The first 10 rows are patterns. Each new row is the sum of 3 different patterns, raised or lowered, with some noise. Before adding, each is slid sideways (what falls off one end comes back at the other) and multiplied by a number that may be negative. Names go in the order of the patterns.
Known rows, each followed by the names of its patterns:
[-0.54 -0.60 -0.11  1.85 -1.17 -1.37 -1.12  2.01 -0.27  1.16  0.11  1.60
  1.05 -0.34 -1.13 -0.33 -0.69  0.42  1.29 -2.01 -1.93  1.48  0.19  1.25
  1.16 -1.31  1.39 -2.21  0.14  1.68] -> Z_237
[-0.40  0.39  1.71  2.16 -0.22  2.08  2.10 -0.59  1.29  0.29  1.46 -0.36
  1.81 -1.22  0.72  0.17 -1.21 -0.15  1.25 -1.88 -1.11  2.19  1.00  2.11
 -1.86 -2.21 -0.23 -0.27 -1.90  1.68] -> Z_308
[ 2.29 -0.38 -0.49  1.32  2.26  1.95  0.21  1.32 -1.29  2.05  0.11  1.97
 -0.47 -2.17  2.35  1.97 -0.50 -0.69  0.89  1.85 -0.81 -0.38 -1.61  0.72
  1.28 -1.92 -1.45 -2.09  0.07  0.37] -> Z_465
[-2.03 -1.98 -0.90  0.75 -2.23 -1.85 -1.29 -2.18  0.61  0.83 -0.99 -1.26
 -2.21  1.33  2.38  0.89  1.33  2.10  1.04  1.68 -0.62  2.28  2.00 -2.13
 -1.73  0.32  2.39 -2.32  1.39 -0.32] -> Z_462
[ 1.57 -0.43 -1.03  0.62  1.44 -2.22 -1.29  0.31 -1.98  1.19 -2.07  0.63
 -1.33 -1.53 -1.12  1.97 -1.58 -0.43 -0.46 -0.81  0.35 -0.59  1.06  1.37
 -0.39 -0.22 -0.47  2.22  2.04  0.73] -> Z_502
[ 0.79 -1.44 -2.22 -1.40 -2.29 -1.07 -0.79 -2.37  1.27  0.88  2.39  0.54
  0.09  0.29 -2.18  1.50  1.32  1.13 -0.85  1.13 -0.48  0.96  0.56  2.18
  1.12  0.44 -1.09 -0.37  1.89  1.53] -> Z_540
[-1.14  0.28 -2.21 -0.16 -1.94  1.00  1.98  1.71 -2.11  2.28  1.10 -1.33
 -1.50 -0.74 -1.17  2.27 -0.29 -1.64  0.45 -0.76  1.19  0.99 -1.41  1.65
  2.34  2.36  1.18  1.46  0.71  0.50] -> Z_516
[-0.46 -2.08 -0.68 -1.62 -0.43 -1.96 -0.39 -2.06  1.93  0.02  2.10 -0.91
 -0.28 -0.65 -0.52  1.54  1.87 -1.41 -0.31  0.12 -2.11 -1.93  0.25 -0.15
  0.22  0.28 -1.03  0.16  1.36  2.22] -> Z_429
[-2.38 -1.48  1.82  1.16  0.25  0.95 -1.73  0.16 -0.02  0.02 -1.42 -0.49
 -0.81 -0.54  0.74  1.23  0.41  0.58 -1.71 -0.60  1.78 -1.96 -0.12 -0.07
  0.16 -0.57  1.86 -0.84  1.38  1.86] -> Z_609
[ 1.72 -0.58  0.08 -0.72  0.50  1.77  2.22  1.20  0.74 -0.48  2.00  1.90
 -1.26  0.17 -1.97  2.05 -1.02 -2.00  1.52  1.87 -0.82  0.62  1.22 -1.02
  0.35 -0.31 -2.06  0.18  0.04 -0.74] -> Z_466

New rows. What belongs after each?
[ 5.91  3.19  1.67  1.99  2.67  1.27  1.91  3.96  2.67  0.99 -0.88  4.79
  2.25  1.53  0.33  2.23  1.72  3.13  2.41  4.85  4.74  2.99 -0.45  1.41
 -0.27  0.20  1.81  0.79 -0.32  1.64] -> Z_237 Z_502 Z_540
[ 3.97  4.37  1.86  3.10  3.18  6.18  4.34  1.47 -1.48  3.26  3.34  1.12
  1.46  0.72  0.13  4.62  1.95 -1.86  5.25  4.64  1.41  1.87  1.23 -0.60
  5.78 -0.03 -1.38 -1.03  1.74  1.81] -> Z_308 Z_516 Z_429
[ 1.64  1.02  4.04 -2.70 -0.52 -0.45 -0.96 -1.38 -3.18 -4.16  1.12 -1.60
 -2.39  0.02 -3.09 -0.24 -1.09  1.35  3.29  2.43  4.15  4.44  3.38  2.13
  0.66  0.07  3.38 -4.19 -0.59 -2.02] -> Z_465 Z_462 Z_516
[ 4.49  4.24 -0.77  0.31 -0.96 -1.89 -0.62  2.63  2.43  1.50  0.86  3.88
  3.05  2.73  4.13  0.33 -0.73  1.45 -0.04 -1.25  0.10  4.05 -0.88  1.52
  0.43  3.04  3.63  0.22  0.35 -0.55] -> Z_465 Z_429 Z_609
[-4.61 -1.82 -2.85  2.86 -2.51 -1.64 -2.24  1.30 -3.73 -1.29 -2.58 -4.64
 -6.75 -2.29 -3.89 -2.28 -2.55 -6.23 -3.99 -5.05  0.27 -0.68  0.32 -1.34
  0.78  1.22  0.34 -2.63 -1.56 -1.29] -> Z_308 Z_502 Z_540
[-0.75 -2.20 -1.31 -0.37  0.96 -3.65 -1.46 -3.29 -1.39 -1.29  1.28 -2.77
  2.01 -0.53  0.40  0.03  2.10 -1.91  0.46 -0.07 -0.57 -2.48 -1.63  4.44
  3.16 -0.33  0.99 -1.11 -1.27  0.54] -> Z_308 Z_516 Z_429
[ 0.29 -4.74 -0.16 -0.77 -1.20 -0.73 -0.37 -1.96  1.50 -1.41 -1.79 -1.74
 -0.28 -2.74  1.16 -0.40 -0.59  2.22  0.73 -1.06 -0.43 -1.31 -3.78 -0.25
 -1.93 -0.09 -2.31  0.52 -1.72 -1.26] -> Z_308 Z_465 Z_540
[-2.16 -1.31 -2.84  3.06  0.90 -0.53 -0.05  1.26 -0.72  2.02  1.43 -0.83
  0.07  0.27 -0.38  1.73  0.94 -0.88 -0.01  0.97  2.80  0.38 -0.76  2.31
  3.69 -0.71 -0.70 -1.16  2.49  3.09] -> Z_465 Z_429 Z_466
[ 2.63 -2.93  0.11 -1.56 -1.64  1.88 -1.73 -2.94 -1.17  1.08  0.97  1.43
 -2.43  0.15 -2.43 -3.68 -2.36  0.04 -0.93 -3.19 -1.43 -2.83 -2.21 -1.40
  0.94 -2.69 -2.66  0.59 -0.07  2.22] -> Z_502 Z_516 Z_609
[ 4.62  3.24  0.84  3.32  2.93  3.58 -1.55  2.25 -1.56  1.89  2.00  2.10
  1.31  5.43  2.04  2.59  0.07 -0.04  2.59  6.15 -0.94  0.82  0.19 -1.18
  5.75  2.42  1.42  2.46  2.33  3.89] -> Z_237 Z_516 Z_609
[-0.88 -0.45  1.89  1.76  2.65  0.35  2.38 -1.33  1.73  0.62 -0.76  0.13
  0.74 -3.20 -1.66  3.54 -2.59  0.80 -1.69 -0.27  2.27 -1.91 -0.67 -0.07
 -0.54 -1.29  2.46  0.01  1.25  0.41] -> Z_308 Z_502 Z_466
[-0.69 -3.99 -4.57 -5.65 -1.11 -6.13 -2.21  1.53 -2.22 -2.41 -2.48 -4.40
 -0.94 -3.90 -2.19 -1.37 -1.98 -4.07 -0.18 -3.22 -1.98 -1.19 -5.65 -5.18
 -2.63 -1.38 -0.80 -2.46 -3.49 -3.33] -> Z_465 Z_516 Z_609
[ 3.24  0.75  3.53  3.61  3.00  1.41  2.32 -1.96  2.19  4.03 -0.41  2.17
  1.07  1.02  1.66  2.09 -1.03  3.78 -1.30  0.80  5.72  2.22 -1.97  0.76
  1.81  2.03  1.17  3.62  2.52  4.77] -> Z_237 Z_465 Z_609
[-2.38 -0.24 -0.47 -3.68 -3.40 -5.60 -0.73 -1.15 -0.81  0.83  0.66 -4.49
  1.79  3.35 -3.49 -3.37  0.86  2.30 -1.01 -3.03 -1.03 -0.97  0.52 -4.15
 -3.30  2.02 -0.23  0.23  1.46 -0.76] -> Z_237 Z_308 Z_465
[-2.85  4.45  0.34  2.58 -1.12  3.65 -0.89  2.27 -5.19 -1.25 -4.83  0.40
 -2.03 -2.74  0.48 -4.92 -4.54 -0.77 -0.39 -2.55  0.00 -1.77 -2.21 -1.42
 -0.90 -1.64  0.93 -1.71 -2.45 -3.06] -> Z_308 Z_502 Z_429
[ 0.57  0.32  3.19 -1.77 -1.53 -0.63  2.06 -1.18 -3.71  0.34  0.82  0.53
 -1.58  1.34 -1.17 -0.18 -1.30 -0.06  1.31  2.39  1.12  3.04  0.96 -1.16
  5.36  5.28 -3.06  0.08  0.93  0.88] -> Z_237 Z_308 Z_462
[ 0.68 -2.33 -5.01 -1.07 -2.90  4.20  1.80 -0.65  0.54  1.77 -0.56 -3.13
 -0.92 -2.71 -2.05 -2.53 -2.58 -2.19 -1.61 -4.34 -2.91 -1.21 -0.32 -1.81
  0.12 -2.31 -3.72  1.08  0.74 -2.56] -> Z_237 Z_308 Z_540
[-0.68  1.23  0.48  0.97  3.16  0.61  2.12 -0.23  5.78 -0.78  2.47  3.34
  1.07 -1.78  4.97  2.77  2.93  3.43 -0.92  0.90  0.42 -0.11  0.33  1.79
 -0.67 -2.22  1.71  2.18  1.51  2.94] -> Z_237 Z_502 Z_609
[ 2.31  2.24  2.57  7.96  0.71  1.06  3.92  4.17  1.12  0.50  3.53  3.02
  4.29  3.01 -2.32  2.60  3.44  2.54  3.35  0.63 -1.96  4.33 -0.88 -1.48
  0.48  0.27  0.20  1.87  1.44  2.90] -> Z_308 Z_462 Z_516
[ 0.57 -4.12 -0.57  0.36 -4.93  0.96 -0.69  1.23 -2.49  0.59 -3.94  3.39
 -0.55 -1.74 -3.14 -2.11  2.34  0.40  0.16 -2.22 -0.35  0.28 -2.21 -0.96
 -1.50 -0.73  0.72 -2.50 -2.09 -2.22] -> Z_465 Z_502 Z_609
[-4.59  2.51  1.44  0.25  1.27  0.86  2.01  0.66  1.37  1.28  0.82 -3.80
 -1.75  1.89  3.59 -1.36  0.90 -2.36 -2.02 -1.44 -0.03 -0.33 -2.08 -1.85
 -3.13 -1.41 -1.98  1.33 -2.49 -3.74] -> Z_462 Z_502 Z_429
[ 0.19  2.36  1.46  4.18 -3.26  3.13  0.81 -2.58 -1.22  0.56  3.52  1.07
 -0.45  0.55  2.56 -1.24  2.86  0.76 -1.82 -2.02 -0.06 -1.14  0.49  1.00
 -1.61 -3.47 -0.90  4.27 -2.16  3.00] -> Z_308 Z_429 Z_609
